There are 3 ways to turn a row about zero (a turn may also mirror it). The second row of each pair is the first, turned, with some noise. The first 27 pairs use one turn. New pairs use 3 turns, one after the other, and a turn may come again.
In the rows, zero is written as 128.
Some pairs, each with its turns in order after it:
[132 181 102 128 153 145 168  87]
[116 109 136 102 153  58 153 149]
(2)

[ 66 110 132 116 167 123 115 135]
[141 150 179 170  92 119 133 136]
(2)

[104 106 132 140 103 118 143  92]
[120 154 144 137 163 146 161 131]
(2)

[116 130 138 174 139  90 117 118]
[129 139 120 103  86  95 108 140]
(0)

[161 148 127 133 187  99 163 178]
[156 164 154 130 101 173 107  70]
(1)

[131 137 110 156 160 131 126 138]
[119 151 128 119 135 166 131 118]
(1)

[145 138 144 143 137 126  68 135]
[108 109 145 117 114 157  79 132]
(2)

[115 119 152 109 164 123 113 146]
[151 104  99 110 126 149 115 136]
(0)

[152 209 175 132 128 116 111 124]
[104  91 109 121 145 117  77 192]
(2)

[140 129 109 134 153 142 133 180]
[161 124 151 103 162 138 105 115]
(0)

[173  84 112 102 108 105 136 173]
[130 133 102 126  69  94 145  78]
(1)

[ 91 117 114 121 106 117 147 108]
[104 137 134 131 126 125 148 172]
(0)

[121 114 182 137 211 125  89 144]
[172  70  73 100 106 132  75 119]
(0)

[111  83 113  62 167 150  86 165]
[121 118 166 152  98 125 221 113]
(1)

[141  80 115 183  98 102 113  91]
[133 166 138 173  85  78 105 152]
(0)

[119 175 152  98  73 172 104 134]
[157 125 125 152 192  71 144 138]
(1)

[116 123 120 141 129 182  86  96]
[ 89 144 124 140 160 126 164 172]
(1)

[144 128 127  67 119 171 157 109]
[104 109 149 189 135  88 126 111]
(1)

[124  94 164 107 157 174 103 185]
[164 146 127 159  94 122  64  88]
(2)

[147 162 142  99  94 175 146 129]
[128 156  79 102 149  92 100 137]
(2)

[188 138 139 133 114 162  73 170]
[172 132 153 150 115 160 106  58]
(0)

[ 87  69 116 127 177 132 125 113]
[135  97 106 141 143 120  82 192]
(0)

[159 107 110  94 230 101 143 112]
[208  66 182 114 115  99 142 120]
(2)

[118 146  58 131 190 132  98 119]
[109 130 117 156 136 211 170 122]
(1)

[ 98  73 171 142 103 122 165 127]
[144 162 122 189 167 155 147 111]
(2)

[120 122 138 139 126 130 157 114]
[123 121 126 129 131 100 146 140]
(0)

[143 137 125 164 155 146 105 144]
[121 177 125 119 140 153 143 130]
(1)

New pairs. What belongs after each?
[154 124 128  88 155 156  78 142]
[146 152 172 125 147 137 104 179]
(0) (2) (2)

[167 150  85 116  77 139 155 109]
[ 61 135 129  95 120 115 109 169]
(2) (1) (1)

[125 134 116  95 147  82 140 107]
[124 133  97 127 161  94 121  97]
(2) (0) (0)

[124 154 153 109 150  66 120 132]
[155 138  82 102 112 122 157 163]
(0) (2) (2)

[119 143 129 110 154 108 127 183]
[157 128  96 170  96 114 138 129]
(0) (2) (1)

[167 158 180 129 110 114 138 164]
[ 74 128 164 134 107 172 132 111]
(0) (1) (2)

[ 98 151  85 119 109 120 147  98]
[153  95  78 147 142 121 135 115]
(0) (1) (0)

[146  82 138 117 143  91 181 110]
[145 102 120 121  75 142 134  68]
(1) (1) (1)

[183 102 123 186 118 137 102 161]
[164 156 165 138  83 114  85  89]
(0) (2) (2)

[115  81 125 108  90 110 160 133]
[127 123  95 124 147  74 100 118]
(1) (2) (2)

[ 64 136  69 187 140 186 121 154]
[124 179  52 175  97 133 177 157]
(2) (0) (2)

[ 92 131 149 188  95  75 103  99]
[ 91 151  95 113  74  70 155 106]
(0) (2) (2)

[143 183 127 203 152 134 151 125]
[176 208  96 138 131 133 120 119]
(2) (1) (2)

[126  72 150 164  52 136 153 116]
[157 126 184 139 151 138 196  82]
(1) (2) (0)

[116 164 107  43 157 164 137  93]
[128 129 111  54 139  49 144 151]
(2) (0) (2)

[157 185 175 194 120 130 119 161]
[ 94  83 141 146  71 108 199 118]
(2) (2) (0)

[116 132 148 156 116 136 153 105]
[112 141 114 145 140 108 160 124]
(1) (0) (1)

[166 139 184 123 131 107 139 103]
[ 92 108 153 116 128 116 186 115]
(2) (1) (0)

[126 197 151  92 183 142 163 139]
[111  95  80  62 115 114  96 165]
(2) (0) (2)

[113 139 142 114 105 139 141 103]
[127 116 113  95 111 147 114 123]
(1) (0) (2)

[148 180 145 118 139 140 147  87]
[142 128  93 142 110  91 149 173]
(1) (0) (1)

[120 166 128  73 128 121 112 149]
[103 167  86  99 114 133 136 116]
(0) (2) (0)

[ 95 196  94 104 110 157 169 127]
[161 136  88 120  93  71 110 180]
(2) (0) (2)

[128  94 117  26 122 155 144 149]
[137  52 139 104 164  63  97 129]
(1) (2) (0)

[104 149 110 148  95 148 105 116]
[ 83 109 139 138 105 105 114 133]
(0) (2) (2)

[149 131 167 146 110 109 103 139]
[118 106 152 159 132 149 148 100]
(0) (2) (1)

[ 71 150 132 127 146 120 131 166]
[129  98 160 117 132 127 171  85]
(1) (0) (2)

[139 161 179 145 119 177 117 173]
[ 85 123 139 147 142 126 132  47]
(2) (1) (1)

[182 123 131  84 164 136  86 151]
[128 192 164  93 130  87 144 139]
(2) (1) (0)

[ 88 127  96 150 123 150 105  94]
[147 161 145 154 177 110 123 144]
(1) (1) (2)

[142 183  97  57 158 176 129 103]
[196 120 140 139 109 160  76 190]
(0) (0) (0)

